All rows are made from the same 15 directions, up to rounding. Whole rows:
[[56,-379,143,62,72,-83,33,-399,150,60,-175,-44,-31,468,-2,-76,-37,-284,-209,225,-237,-330,-31,150,-231,-252,135,104,-225],
[58,-218,151,-357,-26,-48,-125,-42,245,235,359,68,-62,-14,-111,-181,139,-126,-182,-5,-145,-240,-126,38,-77,41,192,-37,-121],
[87,253,-95,438,-125,13,94,-265,-236,-352,-114,94,396,54,1,135,163,-232,28,127,254,105,125,-96,384,-32,-91,181,447],
[-96,207,70,146,-282,87,10,-193,-207,-27,-34,42,221,180,100,48,-45,-171,-9,-171,211,86,3,-141,37,78,121,187,231],
[-97,140,64,-116,-48,32,145,-159,-171,89,-86,53,9,162,-231,-304,21,13,-44,-32,-78,-77,-47,-40,96,-87,65,124,-306],
[-244,-196,-234,-112,-326,-146,-501,-334,-289,-180,-73,313,-220,126,-123,19,156,-295,62,-95,-44,-153,520,71,95,28,105,304,-301],
[17,335,-71,-54,-222,-61,75,-175,-310,45,-123,-35,-59,325,-216,-107,52,-17,-216,94,-16,160,52,-157,-35,-105,79,119,79],
[65,-209,96,142,-146,96,194,84,81,233,233,147,126,51,231,-459,-109,168,175,-102,-10,-202,123,-155,362,-17,216,-122,-15],
[92,148,-154,87,-300,-199,15,364,163,-72,-172,-251,61,-132,485,-156,217,-112,31,286,-164,201,23,-304,-366,-114,-181,24,297],
[-41,-164,147,7,19,-144,108,-113,224,137,171,-8,-65,263,-90,114,-109,173,80,-239,-24,-48,-457,134,117,-65,138,-113,-1],
[-89,201,-6,119,-40,-89,41,0,-415,161,175,140,-122,391,127,-69,-440,236,-132,-126,-374,276,680,-220,95,-268,456,-120,-112],
[-178,29,297,-76,-3,-133,-420,-295,-262,-228,-128,9,-6,390,-55,301,-245,-336,-121,-238,-44,-79,291,130,-230,-3,67,-29,-423],
[-238,-86,289,-13,83,175,-179,-251,249,-17,189,94,73,157,283,85,70,-129,-269,-240,16,-90,-70,103,-233,-68,-57,79,-210],
[127,-5,-403,55,-60,-124,21,-104,-96,-111,-172,-89,-298,-55,-229,-142,306,-145,-160,447,125,-44,-46,-189,232,-121,-361,182,175],
[-193,199,-253,-197,133,49,220,-96,-458,101,-462,-270,-500,-4,-494,-314,-157,-97,-143,191,115,-128,-209,-268,93,-114,-328,309,-484],
[-134,-108,15,-212,166,114,-392,-428,-153,19,-135,268,-422,88,-472,66,171,-77,-268,67,140,214,-40,194,-30,268,-429,181,-320],
[161,-204,-10,137,-249,245,50,-317,332,37,172,-44,26,294,300,-387,450,-193,-479,241,344,-492,-98,-171,67,-220,-194,91,248],
[-438,-119,-142,3,50,286,7,58,-154,13,-591,37,-43,-416,83,67,-189,-74,482,-200,94,90,-105,141,-309,315,-149,472,-361]]

Rows cut short, each followed by the rest of it:
[-239,3,31,-197,-27,-50,-66,88,85,169,217,63,-88,-94,129,-31,-49,16,-11,-206,-253,91,-18,-57,-161] : [-40,188,104,-172]
[-97,-76,-205,282,-61,229,59,100,-126,197,-135,105,-395,103,293,-231,-177,462,44,-21,156,306,233,-201,129] : [28,-273,-46,15]
[-307,20,-240,-160,-250,161,-98,-23,-308,270,-123,4,-554,127,-122,15,-245,270,55,-345,312,117,-76,-116,-21] : [184,-13,160,-116]
[26,-51,114,75,125,80,221,388,100,231,-115,-247,-135,-87,224,-89,-382,302,198,-94,74,118,-272,-129,-106] : [105,-147,-252,-27]
[-146,-581,151,270,-238,-76,-237,-356,346,7,-145,165,24,414,477,50,34,-227,116,-85,-111,-112,-29,186,-280] : [-31,43,169,-57]
[111,-88,-51,545,278,220,58,-47,-16,-348,-255,-87,-74,39,30,355,-152,310,172,-69,682,-9,-156,148,458] : [106,-614,-291,200]
[-162,383,-73,-61,-252,-172,0,205,38,-150,-102,-261,-29,108,132,305,50,200,89,-286,77,202,-309,-12,-288] : [-106,-36,-54,136]
[330,-125,203,-41,2,-310,56,51,325,102,67,-43,65,130,-21,-332,246,-75,-107,403,-340,86,-227,-56,-58] : [-79,-141,-206,61]
[151,-249,269,-39,-19,-7,-164,281,119,-143,-60,-327,102,57,217,214,-363,-57,240,-271,290,-551,27,147,-159] : [118,85,-462,-158]
[67,-63,-148,358,-135,-262,-100,1,140,-273,-1,-47,154,-204,336,84,236,-440,60,286,28,137,-55,-272,167] : [-40,-303,178,466]
[148,-126,-69,-98,124,-189,-28,-44,21,-246,-234,-85,33,77,-265,92,104,-67,72,199,-190,-334,137,311,-84] : [-184,75,-99,-268]
[-39,-3,-20,144,103,-213,126,-7,217,-37,-31,-59,-7,77,225,-106,131,-53,-120,241,-396,156,-73,-96,-126] : [-338,-118,78,-39]
[118,-143,202,10,75,-158,-28,30,31,-101,-158,-15,199,-118,-8,-327,42,-346,132,249,-192,-171,54,-61,70] : [30,-161,-22,-292]
[-42,374,264,118,399,169,220,-208,-115,-163,182,89,309,3,-239,58,-14,52,-208,-103,83,69,-101,45,368] : [-113,-106,-51,-109]
[-295,-13,-51,43,-115,263,387,-106,-140,77,-303,-23,357,-15,107,-97,-213,-105,316,-250,-70,-387,12,113,-162] : [-120,549,429,-232]
[0,-39,-175,94,-327,51,54,-103,98,-237,-272,97,285,5,157,-323,487,-96,158,157,-10,-309,172,101,-19] : [-156,-25,228,-71]
[-3,-257,128,115,259,138,-126,99,-132,86,-193,230,31,-225,-35,227,-400,128,397,-104,-36,322,209,251,-47] : [448,27,-89,-87]
[90,-411,-238,121,-110,37,185,96,133,35,-429,264,272,-162,64,-121,112,217,632,169,-375,-55,278,453,-195] : [79,392,154,-38]
[223,139,-204,190,227,131,506,5,-72,-73,77,18,313,-126,-213,-65,53,192,23,211,-39,-213,131,74,415] : [-264,285,-15,226]
[-37,38,-126,-10,-10,103,-77,-247,-357,-152,-543,79,117,86,-306,366,-87,-137,156,57,-7,81,250,364,-350] : [171,216,269,-38]
[-100,224,42,-147,63,-80,-133,18,-54,-225,-140,-25,-71,-16,-227,85,148,115,36,-111,57,81,-122,143,-11] : [15,-297,-85,-296]
[171,128,0,197,-418,-400,-86,164,-60,-49,-214,-94,-23,506,330,-30,-50,167,87,120,-309,382,291,-131,-287] : [-169,87,-262,204]
[-18,83,-42,38,-249,-201,-221,-13,-68,-110,-86,-110,-80,78,166,22,85,-304,-96,108,30,128,32,-245,-129] : [3,-189,91,142]
[-230,134,-255,-246,-8,-402,-242,-39,-327,-82,251,131,-315,-154,-336,5,10,-216,-46,-24,-320,84,268,-215,347] : [-156,107,190,-270]
[73,-49,184,360,169,-252,235,-1,28,-1,-341,-74,67,272,137,-110,-234,51,160,224,-363,333,-110,-48,-37] : [-162,-164,-101,-99]
[135,-103,3,-74,-116,-18,-18,-40,62,208,203,56,35,40,56,-83,40,-148,-169,152,-137,10,97,-96,-111] : [24,262,55,250]
[235,-42,150,-229,-235,-257,-18,3,133,54,244,-105,97,106,-263,-117,142,-156,17,-17,93,-293,-361,-37,193] : [65,141,-176,138]
[1,154,-81,-152,-113,269,-72,-196,-128,137,245,77,-230,57,-264,-48,163,99,-340,-99,482,-16,-143,-117,237] : [160,-148,52,200]
[-179,-11,-31,-179,-296,-208,-67,-47,106,64,-163,-220,-209,172,35,-33,91,-187,-9,-76,-2,-64,-442,-107,-297] : [-59,-83,196,-87]
[134,353,49,-124,454,79,314,139,-38,-20,62,-198,40,-276,-468,145,-37,178,-116,76,140,100,-443,39,188] : [27,-197,-151,66]
[-48,102,-148,-446,-138,-7,55,156,-11,-129,-128,-129,204,-307,-298,-32,228,-117,229,-90,-39,-513,-59,236,-182] : [-15,321,145,-269]
[-39,-263,-161,55,150,34,-18,-296,443,30,136,336,241,-361,194,-41,610,-435,-250,509,-495,209,5,111,-289] : [-94,16,585,283]
[165,200,295,-58,101,-135,-148,295,-115,63,88,-248,-139,-120,-45,22,-289,-97,-69,4,235,311,-256,-348,80] : [320,-425,-352,113]
[-162,-265,-120,178,277,-68,5,-98,-23,-45,-259,157,-152,-66,-22,86,-135,40,212,94,-286,159,122,175,18] : [-58,-86,157,-280]
[180,115,-229,189,63,204,173,-176,-70,-70,-158,232,314,80,-115,430,141,259,-8,181,-137,314,325,433,-257] : [-10,420,120,508]
[-125,-178,-65,-181,-366,-326,-332,-197,53,196,120,216,-385,352,-70,-39,149,30,-45,-81,-238,271,-53,-5,-108] : [31,84,95,-29]
[-65,27,228,29,-270,76,1,-110,122,22,-29,-183,-16,398,235,-204,26,-16,-142,-206,302,-263,-279,-133,-72] : [-88,-168,-86,-105]
[73,-218,-251,27,-272,-83,-38,286,-76,139,-181,-262,-235,-75,256,5,-263,-117,187,85,99,-122,100,-240,-187] : [91,109,13,229]
[109,-35,-267,126,-325,-111,-93,105,-182,101,-81,-38,-193,186,111,289,-207,147,121,-14,76,268,210,-69,-131] : [111,251,-53,498]
[91,51,122,-25,-66,-70,-458,-70,-217,-212,-129,192,31,0,-169,253,40,-110,82,-13,130,312,268,153,-46] : [387,-204,-123,32]
[-141,301,-128,7,210,422,25,-19,-135,-134,-202,-77,-95,-165,98,-57,150,46,-361,127,220,35,203,-74,-203] : [-88,-408,159,-158]
[273,-243,37,90,197,-66,224,-39,-192,53,-487,-416,79,17,-193,144,-468,-539,72,397,26,-319,-142,-43,-226] : [77,147,95,107]
[-240,66,55,-405,-352,2,-266,-78,-181,37,-280,25,65,-5,-26,-164,108,-392,42,-88,-175,-123,169,29,-547] : [141,213,359,-397]
[122,-330,140,180,13,102,-282,-315,22,82,245,643,52,-328,-139,-604,420,-283,20,316,147,279,94,-198,755] : [490,-586,171,50]
[-56,16,-139,136,180,-154,25,-146,12,-232,142,80,2,-8,-160,263,75,33,9,-32,-46,-25,-15,119,341] : [-211,5,20,37]
[-6,66,-262,-181,-112,172,174,93,-100,193,-137,-158,-176,-27,10,-237,32,37,-172,172,-34,-181,129,-133,-264] : [-138,153,176,-30]
[14,-56,-197,73,96,44,-94,-136,264,-328,-174,240,279,-312,-45,268,571,-49,115,223,-106,147,0,432,-174] : [48,-154,249,177]
[204,449,137,-218,318,158,63,-95,-325,-38,18,-41,-32,-65,-724,78,23,100,-288,91,341,168,-219,37,263] : [232,-297,-174,12]
[88,-333,-246,58,110,166,420,-406,239,330,-151,4,-171,235,-187,-173,200,7,-284,424,-129,-172,-363,128,-139] : [-247,137,383,182]
[134,60,-63,263,194,-69,253,161,231,-182,60,-238,73,-110,209,-46,102,39,-77,209,54,-112,-186,-160,219] : [-295,-299,-148,172]
[5,-20,-182,81,-8,82,-170,4,-138,-182,115,76,-195,33,-86,230,-42,276,50,-210,358,-122,247,102,348] : [28,-75,-210,41]
[34,-89,-319,111,170,117,254,-31,-71,-35,-258,61,-159,-89,-198,-241,124,248,84,261,-24,-119,110,87,248] : [-166,-160,92,-175]
[205,242,227,-192,248,353,294,-115,-293,297,-255,108,185,269,-429,-79,-218,333,-179,128,-223,212,236,323,-395] : [109,400,-97,-159]
[-438,-143,72,-189,28,138,-349,206,132,-18,-87,19,-383,-256,323,-246,16,92,111,-318,99,-55,-8,-66,-155] : [116,-545,15,-718]
[-66,-185,314,79,10,-289,-56,-240,185,-161,-262,-137,115,458,-15,298,-138,-151,158,-170,-129,-127,-380,309,-254] : [-109,47,-74,-236]
[-98,50,179,-41,22,62,75,-129,91,-44,423,98,557,-197,127,122,17,-422,-53,-188,-130,-292,56,5,58] : [-81,543,224,132]
[-205,142,-184,278,-228,-9,-52,-41,-193,-70,-195,98,-373,210,126,-249,66,339,84,-105,254,333,10,-256,359] : [-36,-547,12,-96]
[-477,326,1,33,195,128,-47,-119,-229,5,-30,157,-249,10,126,-133,-55,112,-245,-144,-193,433,186,-203,-29] : [-180,-305,253,-464]
[-36,85,-212,211,350,-116,445,-41,330,13,304,-5,28,-81,151,-105,254,117,-311,321,-477,108,-140,-125,175] : [-617,19,158,152]
[92,360,374,-48,272,-220,191,-292,-241,-5,-57,-91,128,354,-482,-86,-128,-211,-307,173,-235,185,-255,-90,110] : [-153,-59,-44,-217]
[426,-412,101,-202,264,-30,224,11,281,383,192,-32,-55,-120,-387,-257,12,-61,-93,405,-127,-233,-360,74,115] : [132,117,-144,128]
[293,-96,-16,175,164,67,9,202,247,-133,-97,-69,216,-307,310,-77,227,-158,-80,481,-85,54,182,-31,-202] : [17,-275,-78,256]
[-18,-52,-98,80,222,-264,-131,311,-51,-83,56,-215,-246,-238,202,201,-317,-149,19,104,-166,128,169,-254,4] : [-84,-146,-131,-6]
[120,-344,481,246,65,244,-264,-239,200,-92,-40,24,311,64,265,219,-125,-410,-3,-93,464,-149,-174,124,-93] : [418,-256,-92,172]
[423,-41,-92,-162,-14,347,39,213,67,78,-79,74,87,-266,-225,-190,292,313,40,258,301,-90,115,222,-31] : [349,-107,-241,231]
[-81,155,452,-2,-210,-448,-180,-113,-201,73,78,131,83,416,-11,-240,-210,-196,62,-150,-377,378,22,-246,106] : [27,57,-111,-276]
[-28,401,278,344,16,76,196,65,15,-213,-359,-16,483,-143,225,-138,149,-47,200,65,97,498,-325,-119,-20] : [164,-525,72,119]
[94,-323,-43,259,-121,158,-41,-31,211,223,99,65,-275,259,407,-154,-26,240,-150,68,166,73,78,-125,5] : [-1,-167,-136,246]
[-156,-21,-114,-41,-501,211,-161,-112,-117,80,-159,17,-32,175,253,-45,52,-105,1,-184,268,-121,151,-68,-300] : [127,155,252,110]
[135,-278,240,26,-315,357,-295,-252,-188,122,-161,337,120,135,-67,-286,13,-100,152,-86,472,-101,232,98,118] : [593,-92,-13,-19]
[-115,-20,50,99,-5,214,-96,86,139,-99,-109,269,242,-377,324,-321,324,-31,155,83,-69,180,202,7,-55] : [165,-329,163,-157]
[-28,-175,-365,-131,-363,239,-71,-151,-119,-45,-224,128,-162,4,-217,-235,321,108,151,-34,394,-465,138,160,163] : [96,-4,195,-111]
[129,110,-142,9,-92,314,-42,68,-231,86,-206,-51,-91,5,53,63,-79,98,-145,125,260,130,305,-42,-276] : [195,-18,-3,255]
[15,-288,-184,6,72,-56,-50,-85,298,-279,-38,-268,-141,0,21,207,192,-168,-73,51,251,-639,-236,157,29] : [-257,-178,-7,-59]
[62,24,-234,345,-15,-144,276,-147,-140,43,221,189,42,236,-70,153,-140,265,74,-10,-159,189,175,-22,473] : [-253,414,6,401]
[265,-300,2,-12,315,81,-122,-177,-238,-59,-284,186,-8,-158,-534,73,-97,-157,143,314,70,-67,228,300,177] : [352,-90,-27,-123]
[74,25,-267,-69,84,25,23,395,34,-81,68,-546,-332,-149,211,263,-237,25,-183,2,306,-413,15,-211,-135] : [-213,-63,-235,144]
[196,-311,394,-27,6,188,49,96,317,213,-143,44,217,250,280,-264,-79,230,95,8,-192,-138,101,296,-459] : [89,162,-310,-242]
[174,465,82,-204,89,-93,-178,17,-146,-329,-44,-381,-205,325,-170,38,163,-24,-605,182,165,-175,149,-112,-166] : [-318,-406,-363,-221]
[-48,-45,-282,-277,-131,-125,8,394,311,126,103,-377,-496,-124,110,25,98,275,-36,-81,126,-164,-434,-119,-201] : [-133,-169,-142,48]
[-317,-484,-72,58,60,172,-418,-479,20,53,120,466,-398,168,0,111,31,24,-90,-212,84,-3,247,228,149] : [104,-104,220,-295]
[-94,-98,-187,-75,215,-250,-79,-75,-59,-55,-302,-91,-296,-190,-272,134,19,-295,11,303,-209,189,-222,-11,-124] : [12,-290,279,-140]
[127,85,62,-38,-97,-203,113,-19,-107,-41,-124,-12,223,253,-30,-218,11,-86,-5,193,-441,-113,339,27,-141] : [-269,351,-38,-185]
[79,-334,294,-96,-80,34,-218,112,270,361,344,131,18,26,316,51,-202,-5,-3,-154,-125,148,28,21,-296] : [293,282,-176,185]
[299,-205,-247,-175,3,26,-171,302,212,-50,72,-53,-12,-181,86,361,113,185,12,157,-98,-150,395,343,-428] : [32,329,-252,297]
[-98,-337,-295,229,-486,-104,-215,-70,-28,-205,-103,-93,-171,266,273,271,-105,-37,317,-316,427,-457,115,28,168] : [-49,144,7,180]
[-260,159,229,293,372,-26,279,-42,-93,72,-153,-10,-17,111,102,-16,-397,148,61,-111,-242,445,-218,-121,81] : [-139,-201,40,-280]
[-113,-98,-276,-150,-192,100,354,-373,198,350,258,45,-266,397,-207,-214,268,249,-327,-47,-14,-321,-388,35,103] : [-395,367,289,96]
[396,168,69,-156,214,-273,-95,40,267,-89,680,-24,-60,-31,-364,212,333,114,-425,170,65,92,-272,-11,401] : [-78,-160,-448,440]
[-42,775,-249,-200,28,-108,213,110,-388,-73,293,-63,72,-102,-504,500,-36,292,-116,-228,3,391,-76,-24,177] : [-106,403,6,419]
